The first 9 rows are patterns. Each new row is the sum of 3 different patterns, raised or lowered, with some noise. Before adding, each is slid sideways (what falls off one end comes back at the other) and multiplied by a number that may be negative. Names go in the order of the patterns.
Known rows, each followed by the names of its patterns:
.08,.21,.12,-.19,.18,.24,-.05,-.07,-.22,-.22,-.03,.20,.23,.14,-.08,.16,.11,-.22,.20,-.08,.12,.18,-.02,-.19,-.01,.08,.18,.12,-.14,.18,-.22,-.17,.00,-.22,.00,-.19,.17
vam
.11,-.02,-.05,-.10,-.21,.11,.20,.21,.23,.18,-.20,-.18,.03,-.16,.19,.18,-.24,-.10,-.22,-.14,.25,-.19,-.18,-.20,-.10,.03,.15,.12,-.14,.15,.13,.03,.22,-.18,-.23,-.16,-.15
lopu
.05,.04,-.11,-.23,-.05,.13,-.10,-.06,-.03,.22,.21,-.09,-.01,.03,.10,-.09,.04,-.18,-.04,-.03,-.03,.20,-.23,-.07,.00,-.05,-.01,-.18,-.19,-.22,.24,-.11,-.05,.12,-.09,-.01,.15
fuv
.00,.18,-.17,.12,-.12,-.12,-.23,.14,-.01,.22,.16,.02,.01,.00,-.22,.16,.21,.05,.18,.12,.23,.04,-.13,-.25,-.15,.17,.17,.22,-.20,.02,-.02,-.23,.15,.20,-.06,-.17,-.11
mut
.11,-.03,.06,-.01,-.22,-.20,.10,-.13,-.08,.13,-.10,.10,.00,.23,-.15,-.12,-.21,-.18,-.03,.05,-.21,-.05,.01,-.01,.19,.12,.20,.00,.16,.02,-.07,-.04,-.02,-.01,-.22,-.10,-.24
vur
-.07,-.14,.00,.06,-.14,.05,-.12,.06,.24,-.07,.13,-.02,-.05,-.15,.14,.24,-.16,.02,-.20,-.24,-.12,.12,.24,.20,-.11,-.08,-.12,.09,-.17,.14,.03,-.11,-.15,.01,-.16,-.24,-.16
Bola
-.18,.19,.05,-.18,-.17,.24,.14,.17,.03,.16,.20,-.17,.13,.13,.09,-.07,.18,.17,.03,-.23,-.10,.25,-.20,-.11,.24,-.19,.02,.24,-.22,.10,.23,.06,-.09,-.21,.18,.13,-.25
kovu
.03,.01,.17,.21,.08,.13,-.23,-.07,-.08,.16,.16,-.22,-.15,.25,-.01,.07,-.24,-.11,-.24,.17,.06,-.05,.20,.18,-.12,.04,-.23,-.15,.22,.00,-.19,-.04,-.22,-.02,.17,-.16,-.03
sisit
-.11,-.10,-.09,.12,-.10,-.23,-.24,.23,.01,-.09,-.16,-.04,.13,.10,-.12,-.02,-.04,-.02,.02,.12,.15,-.21,.24,-.01,.09,.22,.14,-.05,.25,.24,-.11,-.10,.25,.13,.20,-.24,.18
mev

New rows, each followed by the names of its patterns:
.04,.27,.16,-.11,.40,.23,.16,.24,.33,.27,-.03,-.02,.30,.40,.13,.15,.45,.25,-.02,.20,.11,.08,.22,.26,.39,.28,.14,.05,.14,.12,.02,.15,.22,.10,.23,.24,.17
mut Bola kovu
.03,.13,.14,.17,.43,.32,.05,.17,.22,.15,.43,.32,.36,.15,.10,.15,.37,.11,.52,.49,.07,.32,.19,.25,.14,.19,.30,.31,.36,.05,.09,.25,-.04,.20,.31,.07,.20
lopu vur Bola
-.02,.50,.15,.23,.39,.02,.05,.37,-.13,.28,-.21,-.05,.36,.61,.38,.50,.28,.58,.10,.01,.60,.19,.22,.12,-.07,.02,.32,.41,.36,.37,-.18,.11,.32,-.16,.32,-.04,-.17
vam lopu mev
-.01,-.30,-.04,-.06,-.21,.20,-.06,.16,.29,.20,-.27,.35,.17,.14,-.06,-.03,-.19,.16,.15,-.07,.17,.00,-.28,.05,.16,.18,-.15,-.39,.16,-.23,.04,-.28,.04,-.10,.14,-.22,-.11
fuv Bola mev
.29,-.22,-.20,-.11,-.02,.11,-.10,.02,.05,.03,.13,-.01,-.11,-.37,-.16,.00,-.33,-.02,-.15,-.38,-.02,.05,-.12,-.10,-.08,.07,-.33,-.23,-.13,.06,-.15,.27,.06,-.09,-.14,-.04,.07
vam fuv mev
-.34,-.49,-.14,-.16,-.04,-.44,-.27,-.22,.03,-.07,-.27,-.08,-.24,-.18,-.15,-.17,-.06,-.21,-.51,.03,-.29,-.35,-.25,-.49,-.23,-.24,-.35,-.33,.04,.05,-.43,-.34,-.32,.00,-.38,-.14,-.18
fuv vur mev
-.13,.20,.21,.00,-.08,.34,.12,.16,-.16,.08,.22,.39,.25,.01,-.06,.11,.15,.41,.19,.06,-.07,.12,.20,.06,.14,-.11,-.19,-.01,.05,-.18,.14,.49,.27,-.13,-.17,-.21,.52
Bola sisit mev
-.21,-.15,-.16,-.13,-.21,-.21,-.44,.07,-.48,-.34,-.28,-.29,-.33,-.15,-.40,-.48,.04,-.20,-.24,-.06,-.35,.22,-.30,.00,-.21,-.04,-.24,-.19,.14,-.13,-.57,-.19,.02,.20,.08,-.29,-.36
vam Bola mev
.28,.17,-.11,-.04,-.23,-.29,.24,.28,.12,.22,-.22,-.11,.23,-.09,.41,.12,-.03,.18,.07,.19,.17,-.06,.02,-.02,.19,.07,-.05,-.16,-.15,.08,.11,-.04,.29,-.01,.27,.22,-.10
vam lopu sisit
.10,.08,.14,.09,-.10,.26,.26,.07,.13,-.02,-.29,-.06,.04,.36,.39,.15,-.14,-.02,.29,-.07,.11,.03,-.04,-.07,.22,.15,-.06,.03,.06,-.17,.10,.20,-.07,.22,-.07,-.09,.11
vur Bola sisit
.44,.18,.27,.40,.33,.40,.69,.42,.05,.07,.01,.28,-.06,.19,.27,.06,.36,.19,.21,.20,.58,.35,.36,.03,.11,.27,.03,.72,.52,.17,.61,.28,.32,.26,.15,.12,-.04
vam fuv vur
.10,-.05,-.06,.14,-.45,-.16,.17,-.11,.08,-.12,.25,.23,-.33,-.25,.25,.37,.06,-.09,-.12,.07,-.15,-.26,-.26,-.01,-.03,-.41,.07,-.39,-.09,-.50,.28,-.27,-.37,-.10,.48,-.08,-.02
mut kovu sisit
.25,.21,.52,.44,.05,.54,.04,.04,.44,.38,-.11,.16,.26,.17,.13,.09,.35,.55,.08,.06,.31,.15,-.08,.05,.00,.44,.40,.21,.36,.01,.08,.25,.24,.02,.24,.22,.18
vam mut kovu
.13,-.19,.03,.05,-.34,-.21,-.28,-.39,-.12,-.18,-.25,-.43,-.30,-.26,.19,-.36,-.21,-.14,-.01,-.15,.05,.15,.07,-.38,-.17,.01,.00,-.05,-.49,-.40,.12,-.08,-.16,-.32,-.20,-.37,.00
vur sisit mev
-.36,-.42,-.15,.07,-.01,-.54,-.77,-.73,-.34,-.72,-.44,.03,-.78,-.53,-.67,-.51,-.31,-.59,-.54,-.35,-.44,-.63,.01,-.26,-.59,.00,-.27,-.46,.02,-.52,-.84,-.59,-.51,-.15,-.46,-.60,-.34
vam lopu kovu
.19,-.21,-.30,-.13,-.09,.19,.04,.13,.08,-.20,.27,.03,-.33,.10,.00,.25,-.02,-.08,-.16,-.07,-.06,-.03,.03,-.01,-.08,.25,.18,-.14,.09,.09,-.11,.11,-.22,-.20,.17,.11,.02
vam Bola sisit
.22,.33,.27,.31,.13,.24,.18,-.11,.17,.13,.23,.32,.17,.19,.01,.34,.17,.48,.19,.16,-.02,.15,.20,.30,.10,.30,.22,.25,.10,.09,.22,.12,.25,.38,.48,.27,.33
vur Bola mev
.03,-.07,.09,-.17,-.31,-.31,-.19,.26,.25,-.31,-.14,-.08,.16,-.26,-.20,-.29,-.40,.01,.07,-.05,-.53,-.37,-.08,-.45,.00,.15,-.31,-.17,-.24,.03,.10,-.30,.12,-.33,-.25,-.48,.04
fuv mut Bola
.38,-.25,-.05,.34,-.34,.10,.50,.34,-.42,-.16,.11,.25,-.25,-.03,.17,.10,-.25,.05,.62,.39,-.08,.15,.31,.37,-.26,-.10,.15,.21,-.04,.14,.28,.02,-.11,-.12,.47,-.29,-.22
fuv kovu mev
-.30,-.22,-.23,-.06,-.11,-.09,-.24,.25,.12,-.04,.11,-.13,-.14,-.11,-.45,.09,.20,-.28,.03,-.20,-.39,-.11,-.05,-.35,-.12,.07,-.05,.20,.13,-.52,.20,.34,.02,.42,-.09,-.15,-.06
lopu mut sisit
-.04,-.16,.11,.47,.48,.42,.02,.14,.09,.02,.20,.08,.30,.39,.23,.00,.12,.27,.28,.11,-.08,.22,-.06,-.07,.22,.21,-.13,-.08,.18,.09,.44,.09,-.29,.08,.46,-.02,.11
vam fuv sisit
-.39,-.33,-.24,-.04,-.25,-.19,-.10,-.71,-.07,.21,-.08,.09,-.11,-.32,-.23,-.33,-.36,-.01,.08,-.38,-.36,-.44,-.25,-.38,-.44,-.43,-.41,-.29,-.18,-.47,-.43,-.52,-.37,-.07,-.04,-.34,-.39
Bola kovu mev
-.15,-.14,-.07,-.02,-.09,.12,.06,-.07,-.16,.13,.29,-.31,-.20,-.20,-.29,-.27,-.23,.16,-.02,-.01,-.16,-.06,.08,-.46,-.04,.08,-.25,-.29,.11,-.22,-.20,-.33,-.01,-.20,-.27,-.24,-.23
vur Bola kovu
.05,-.43,-.08,-.08,-.48,-.35,.20,-.26,-.16,-.36,-.39,.28,-.35,-.51,-.31,-.41,-.13,-.15,.18,-.05,-.06,.26,-.27,.24,.10,-.22,-.37,-.20,-.01,-.28,-.13,.16,-.07,.06,-.10,.27,-.22
vam lopu mev
-.08,.31,.10,-.01,.06,.16,.02,.47,.33,.38,-.09,.04,.06,.15,.12,-.31,-.31,.44,.22,.32,-.22,.05,-.06,.06,.35,.21,.20,.10,-.16,.13,-.14,-.27,.25,.06,-.22,-.10,-.02
mut vur sisit
-.25,-.48,-.36,-.30,.09,-.23,.19,-.30,-.34,-.26,-.07,-.32,-.32,-.37,-.28,-.39,-.16,-.55,-.57,-.26,-.18,-.30,-.12,-.17,-.45,-.27,-.31,-.02,-.22,-.18,.01,-.27,-.09,-.32,-.21,.16,-.12
vam Bola mev
.22,.02,-.29,-.06,-.43,.00,.00,-.28,.36,.11,.15,.03,-.15,-.35,-.26,.15,.41,.16,-.52,.01,-.11,-.52,.35,.24,-.28,.10,-.32,-.31,.23,-.05,.35,-.18,-.37,.06,.32,-.07,.18
lopu mut kovu
